The rows are grouped in 4 different ways at once. Each group adds its own fixed numbers to the row, and there is some noise. The rows also spread widely along 13 directions, which tell nothing about the answers.
In the rows, zero is written as 128.
Known rows, each followed by its group in each grouping:
[134 135 102 157 138 140 142 156 181 130 114 109 173 126 115 132 145 136
 144 116 115 113 151 144 175 102 156 106 157 120 136 117 167 113  91 132] : tipif (5) j383 (0)
[ 80 121  91 141 107 148 176 148 163 141 117 107 124  94 138 129  88 147
 189 118 100 145 144 119 176 113 114 127 164 130 135 130 163 110 107 117] : malad (2) j294 (1)
[138 137 183 120 177 146 136 149 123 106 170 120 151 153 121 121 107 106
  38  98 114 159 123 131  49 145 154 164  94 139 129 145 134  99 135 113] : rero (0) j324 (2)
[ 66  91 118 130 110 167 163 178 182 104 130 148 139 118 118 151  88 138
 135 129  88 126  98 103 117  95 176 107 174 114 185 110 172 109 132 110] : malad (5) j383 (2)
[151 177 113 133 138 145 129 116  53 161 137 107 109 120 127 103 111 132
 153 146 160 163 124 148 127 145 126  76  95 143  92 132  79 141 161 125] : Kigu (1) j294 (0)
[117 128 121 117 139 146 143 175 160 139 131 125 133 137 105 151 101 120
 100  94 105 143 113 146 130 126 136 118 147 121 121 136 172 123 129 113] : tipif (4) j324 (3)
[ 98 123 129 138  84 122 124 107 112  93 114 122 104 142 156 131 149 126
 152 179 139 107 120 114  87  99 129 125 159 123 143 131 120 138 127 139] : Kigu (3) j294 (1)
[ 68  67 124 122 118 122 135 178 126 131 102 134  86 159 117 145 128  90
  66 100  93 143 126 122 112 103 117 140 151 102 139 126 156 118 114  77] : rero (1) j324 (3)
[102 134 135 152 119  97 162 150 155 128 128 123 135 137 108  88 158  96
 141 124  95 103 174 149 167 122  68 135 119 135 125 112 122  98  89 109] : tipif (3) j294 (0)
[ 77 119 158 131 134 124 104 162 153 127 125 173 126 135 103 118 164 127
 141 127  99  65 134 154 119 132 121 100 132 140 163  83 120 108 104 103] : Kigu (2) j324 (0)
[ 87 156 156 132  72 143 122 156 176 118 142 158 136 114 110 126 142 164
 204 152  89  92 132 131 130 105 137  95 169 141 150 104 152 128 102 140] : tipif (4) j324 (2)
[184 174 142 135 155 167 107 145 164 131 137 125 190 150 113 139 152 147
 146 101 138 113  99 137 125 115 206 134 157 119 136 144 144 158 116 158] : Kigu (0) j324 (1)
[139 205 144 134 113 169 134 177 147 154 132 109 143 177 106 110 166 129
 178 111 119 116 105 155 130  98 171  95 179 118 123 137 150 163 119 130] : Kigu (2) j324 (2)
[151 147  97 166 135 132 128 107 133 118 118 109 170 101 135 148 139 146
 161 151 142 118 159 135 153 109 161  90 150 135 125 121 138 110  99 153] : malad (2) j324 (1)
[119 152 134 112 117 122 150 157 141 166 142 188 116 150  79  88 142 110
 189 103 119  87  85 153 171 145 108 122 133 117 146 120  91 171 145 104] : malad (2) j294 (1)
[151 167 145 147 109 115 111 103  99 148 133  73 134  99 161 101 144 169
 167 127 121 161 211 128 157 121  96 152 111 155  68 150 133 120  75 159] : tipif (3) j324 (0)
[204 164 106 127 132  93 164  68 152  99 124  90 148 169 142 147 150  77
 103 157 180  99 136 159 124 127 107 137 155 119  85 193 162 162 150 179] : malad (0) j324 (1)
[113 139 132 121 103  98  92 121  97 131 112  96  93 171 149 136 189 116
 114 163 140 116 165 155 102 114 102 114 140 120 107 139 146 139 107 130] : rero (0) j383 (3)
[108 121 157 113 120 149 157 167 158 152 156 122 154 103 114 109  86 143
 132  91  69 179 174 114 163 129  97 165  98 134 112 135 156 106 103 110] : tipif (1) j383 (3)
[ 74  88 148 101 103 139 113 120 136 121 109 120 151 123 152 127 118 134
 137 157  84 130 184 113 128 152  91 149 103 132 142 122 140 102 116 139] : rero (5) j324 (3)
[142 146 132 130 176 149  96 183 140 161 148 132 157 113  98 145 133 150
 109  79 112 147 130 152 145 130 181 112 116 129 128 114 148 108  93 108] : tipif (0) j383 (1)
[133 148  80 173 119 114 194 120 135 127 120 120  95 146 116 104 116 104
 147 107 155 116  89 140 147 111 119 130 173 123 139 135 112 134 134 104] : tipif (4) j294 (1)
[145 171 110 173 158 117 145 130  92 178 127  84  99 118 125  85 126 149
 142  68 143 159 166 157 169 144  97 134 117 157  94 125 100 109  92  99] : rero (4) j324 (0)
[152 125 148 149 123 113 188 109 213  64 155 131 181 123 130 130 104 118
 115 131 120 100 140 124 106 111 109 174 145 136 125 161 170 121 116 157] : tipif (5) j294 (3)
[127 157 109 144 118 170 126  69 115 130 123  93 140 106 176 112 100 182
 203 160 154 128 125 110 119 151 151 135 135 148 167 124  97 120 149 160] : Kigu (0) j383 (1)
[138 105  99 133 162 136 140 127 134 138 124 122 134 123 130 139  88 135
  99  95 143 141 114 134 136 146 141 138 124 123 138 136 134 121 141 119] : rero (5) j383 (3)
[176 166 110 142 139 140 111 108 118 136 126  99 153 126 138 143 128 152
 136 128 156 134 130 145 130 131 158 112 138 131 107 145 135 138 127 162] : tipif (4) j324 (3)
[108 139 131 124 115 127 152 120 160 119 148 149 103 100 120 143  86 145
 158 139 133 112 116 142 110 134 103 106 145 153 127 134 149 128 144 127] : Kigu (0) j324 (1)
[ 92  91 109 118 128 114 159 162 138 131 130 133  92 109 115 155  83 105
  86 117 111 149 135 140 130 118  86 113 130 127 100 141 166 115 131  98] : Kigu (1) j294 (3)
[127 123 143 136 146 164 140 157  96 144 150 130 105 119 131 124  65 166
 102  58 127 188  87  99  88 115 175 165 131 132 133 148 124 140 135 100] : malad (5) j324 (3)
[165 143 195 101 172 118  34 154 146 111 167 164 161 109 115 186 161 170
  88 119 129 108 138 165  61 129 180 114 113 145  96 136 172 138  90 153] : rero (5) j324 (1)
[141 148 137 138  95 124 138 159 118 137 122 127  89 178 115 112 161 119
 123  90 132 137  97 120 121  71 153 151 182 102 110 161 149 186 110 115] : tipif (0) j324 (0)
[ 89  77 114 153  50 123 166 111 148  90 106 154 134 105 134 128 104 151
 179 160 107 131 145  70 150  76 124 140 167 116 150 134 142 142 108 138] : rero (5) j324 (3)

New rows. What belongs after each?
[120 111 149 120  97  73 156  98 109 108 167 158  99  80 116 129  84 132
 116 166 131 154 187 136 118 129  39 110  78 160  73 148 138 121 129 124] : rero (5) j383 (3)
[ 93 125 136  93 129 122 156 132 170 122 149 160  91 153 115 136  98 112
 114 126 132  82  76 156  82 162  91 124 141 134 164 132 140 139 184 112] : malad (0) j383 (3)
[158 113 148  78 101 102  68  96  98 146 108 157 133 165 141 126 177 122
 131 132 135  96 130 118 146 145 122 180 118  96 116 170 112 199 136 177] : malad (0) j324 (3)
[140 128  93 168 118  96 109 123  96 145 117 159  73 116 118 139 149 154
 148 101 166 112 101 128 145  91 162 110 171 124 131 126 107 156 102 113] : malad (0) j324 (1)
[166  91  69 125 164 112 156 125 119 147 134 160 106  68 111 168  38 140
  93  79 164 162  84 122 173 136 137 116 125 125  93 162 142 150 167 128] : malad (3) j324 (0)
[ 80 144 114 169  91 140 152 133 139 109 133  95  73 106 155 143 104 174
 163 142 135 141 127 129  80  80 143  98 188 151 139 117 170 105 101 106] : tipif (5) j383 (1)
[123 148  98 171 141 158 161 158 146 131 112  89 159 153 122 117 140 115
 140 113 117 130 126 133 145 106 161 112 162 114 154 114 124 107 110 114] : malad (1) j294 (3)
[118 202 158 157 145 175 133 171 169 153 145 112 137 164 115  95 149 166
 180  74 113 101  97 150 101 129 168 135 171 146 174 106 121 126 109 110] : malad (0) j324 (3)
[109 131 181 101 136 176  81 154 158 141 139 137 182 127 141 122 130 177
 157  99  79 120 130 108 114 152 163 179 118 131 168 118 127 125 111 151] : malad (3) j324 (3)
[124  79 131 116 133 141 127 114 112  93 117 123 177 136 147 138 114 103
  79 154 113 146 144  95 107 131 143 163  97 109 141 146 122 112 137 150] : Kigu (0) j294 (3)
[ 91  85 124 109 116 117 138 200 167 122 121 180 121 135  81 151 130 105
 112 107  92 117 105 134 149  97 131 114 155  99 128 126 173 149 114 102] : rero (4) j294 (0)
[121 148 150 150 102 143 123 172  96 170 146 165  73 128 106  94 115 187
 175  46 125 154  71  96 127  92 166 160 160 127 142 132  93 178 113  92] : malad (3) j324 (3)
[128 120 155 154 170 108 119 158 128 138 136 165 136 149  87 105 158 105
  83  78 118  97 138 153 124 135 123 137 102 136 144 102  93 106  96  88] : Kigu (5) j324 (3)
[143 133 107 101 137 117 143  98 122 119 140 113 118 106 146 160  86 120
 119 160 154 138 131 155 112 153 103 103 116 138  89 164 155 134 165 152] : malad (5) j294 (1)
[165 177 116 136 129 133 126 101 112 118 131 127 146 151 127 126 154 120
 162 162 164 100  99 151 112 136 154  98 142 125 134 132  97 153 152 155] : malad (4) j294 (1)
[142 147 125 123 108 138  88 127  94 141 117 101 126 142 156 134 152 156
 144 129 134 145 127 119 121 109 165 147 145 113 111 154 135 160 112 156] : tipif (0) j294 (3)
[134 108  96 166 102 117 137  99 124 115 114 131 155  87 138 125 116 157
 169 146 130 128 159 107 173 109 131 129 130 129 127 126 115 119  99 151] : tipif (5) j294 (3)
[100 101 124 132 155 106 125 144 107 130 130 135 107 123 118 135 122 104
  76 120 122 128 147 151 114 143  96 119  99 136 120 120 121  94 119  99] : Kigu (0) j294 (3)
[157 168 117 152 169  97 101 117  76 153 133  97  99 162 126 116 174 109
  79 118 168 115 144 183 108 150 117 103 105 140 111 120  95 109 118 108] : tipif (0) j383 (3)
[ 92 104 120 126 122 144  76 160 172 150 120 139 109  76 147 173 104 218
 157  78 104 120 124 118 138 116 165 148 177 138 141 126 186 125  81 139] : tipif (0) j324 (3)
[109 125 105 202 113 133 171 120 161 114 115  88 162  99 148 103 128 148
 162 115 103 126 187 106 173  91 137 151 163 140 147 113 143  70  58 130] : tipif (2) j324 (2)
[131 192 173 101 191 168  77 213  97 160 148  90 115 222 103 143 178  89
  33  84 121 144  92 194  33 142 182  95 123 122 116 130 148 126 135  89] : tipif (0) j324 (3)
[136 110  44 112 101 118 135 108 128 149  90 130  81 125 134 180  92 125
 137 137 170 117  79 141 165 124 131  87 182 102 111 165 166 175 173 149] : tipif (0) j324 (3)
[124 102 123 136 113 126 121 121 142  96 127 148 198  98 112 153 139 124
 135 198 104 117 184 118 152 110 136  77 107 121 138 104 133  98 111 153] : malad (1) j383 (3)
[ 93 104 123 127  93 123 118 126 120 105 113 179 125 154 110 131 154 109
 143 182 133  73 101 128 108 113 137  83 142 109 176  99 100 142 150 122] : Kigu (2) j383 (3)
[105 121 101 141 140 151 157 166 161 115 120 141 119 152 111 149 107 113
 115 112 136 101  60 142  97 108 165 101 181 113 162 123 148 136 150 105] : Kigu (2) j294 (3)
[134 124 106 154 132 109 112 128 118 131 112 152 152 109 100 126 154 129
 153 149 132 104 152 141 174 127 132  73 115 131 130  97  98 115 110 132] : rero (3) j324 (0)
[146  96  88 133 179 137 147 136 134 137 118 124 125 104 136 147  68 136
  90  73 149 145  97 129 143 139 151 146 133 123 121 153 144 132 143 123] : Kigu (5) j294 (0)
[141 154 151 104 149 154  83 141 112 177 137 139 156 126 123  99 142 162
 163 100 116 124 128 142 157 162 148 140  96 129 134 117 102 142 123 136] : tipif (2) j383 (0)
[184 178 120 134 121 130  43  76 103 187 118 141 165  91 145 101 167 223
 252 131 161  85 148 137 208 165 146 126 108 141 134 113  60 169 109 194] : Kigu (3) j383 (3)
[155 143 186 115 141 100 132 109 138 132 174 139 170 112 116  88 122 135
 126 115 108 135 190 136 142 168  62 183  54 154 102 139 103 114 111 139] : rero (3) j383 (3)
[ 84 130 134 121 116 163  70 160  94 149 112 130 120 142 135 125 160 158
 154 141 111 122 110 125 113 123 179  97 134 119 169  88 107 125 122 118] : tipif (3) j383 (0)
[ 82 177 169 130 121 150 110 178 167 138 153  86 114 111 149 133 139 185
 180 112  88 134 155 149  96 114 127 134 161 159 120 121 177 102  74 121] : malad (3) j294 (1)
[109 123 107 110 150 151  99 106 115 155  95  98 145 154 155 121 133 120
 125 130 125 108 130 147 136 192 122 138 113 126 163 113 102 102 151 140] : tipif (4) j324 (3)
[124  95 124 111 142 151 115 102 168 111 107 117 225 110 145 142 117 127
 136 164  96 111 184 121 159 168 124 140  98 126 149 123 141  91 122 174] : rero (2) j324 (3)
[ 62 130 117 123  62 140 179 110 192 117 120 148 107 130 131 108  96 151
 228 170 117  77 104 128 133 139  80 109 172 136 184 109 135 139 161 130] : rero (5) j383 (3)
[145 105  61 118 115 125 192  66 144 118 103  80 112 140 176 144  63 104
 109 139 171 134 105 124 137 143  94 162 161 112 121 187 164 144 186 156] : tipif (2) j383 (3)
[131 122 100 173 132 155 169 148 159  92 139  96 142  89 141 165  70 156
 108 118 129 170 117 107  97  77 177 120 173 132 121 141 182 100 110 127] : tipif (1) j294 (3)
[147 155 140 130 130 117 125 120 129 137 141  76 129 131 153 129 147 139
 122 119 127 151 184 141 129 117 112 162 131 135  91 162 165 123  88 141] : malad (0) j383 (1)
[122 124 166  84 135 136 140 171 186 116 172 191 145 130  81 152 107 113
 114 125 101 108  91 145 103 130 133 113 127 122 141 130 159 145 153 116] : malad (1) j383 (1)
[140 164 152 122 155 132 140 112 166 159 139 104 156 151 132  79 147 125
 157  99 118 100 157 160 153 182  84 176 107 142 146 122 105 113 116 125] : rero (1) j383 (1)
[156 178 121 134 160 156 167 130 152 141 138  62 159 152 144 106 114 113
 131  98 130 148 126 150 132 151 128 162 131 133 118 154 137 114 130 136] : tipif (3) j294 (1)
[102 144 165 151  80 119 142 174 118  97 153 151 105 144  89 136 152 111
 113 158 104 141 139 130  75  58 132  73 151 129 107 121 149 128 101  98] : tipif (1) j324 (3)
[ 72  78 134 112 106 111  92 117 121 106 101 148 138 108 137 147 146 125
 132 194 102  98 184 131 126 139 101  87 107 134 138  99 136  97 112 138] : rero (5) j324 (0)
[136 200  95 189 146 141 109 161 162 179 139 132  76  96 109 134 130 224
 215  70 166  85  81 179 144 110 167  62 202 160 146  90 128 138  99 104] : Kigu (1) j383 (3)
[ 67 123 100 159  96 139 180 121 104 111 122  97  81 115 147 134  78 128
 134 164 129 154 138 121  87 105 105  83 155 147 135 122 139  91 143 100] : malad (2) j324 (3)
[120 144 118 137 133 110 111 118 121 145 139 154 142  91 115 114 141 144
 175 151 120  95 158 150 170 158 111  89 100 147 136  99  93 103 114 140] : malad (0) j294 (2)
[127 177 162 133 159 135 151 151 125 119 167 108 143 145  99 128 125  93
  84 147 115 139 159 175  73 145 102  71  95 157 104 118 130  84 138 106] : malad (1) j324 (3)
[160 148 143 154 141 119 200 127 136 119 173 147 145 109  92  89  85 114
 131  96 130 157 130 120 141 121 105 160 100 145 107 151 106 128 125 111] : Kigu (0) j294 (1)
[147 127 133 130 135 136 126 135 155 141 146 150 149  93 117 136  91 170
 138  85 117 139 126 118 150 132 145 157 127 136 121 144 145 134 113 141] : tipif (0) j324 (3)
[156 172 217  80 115 135 124 144 141 124 163 160 200 194  82  90 183  76
 129 155  84 104 154 146 112 150 101 137  79 118 121 139 102 157 142 148] : malad (1) j324 (3)
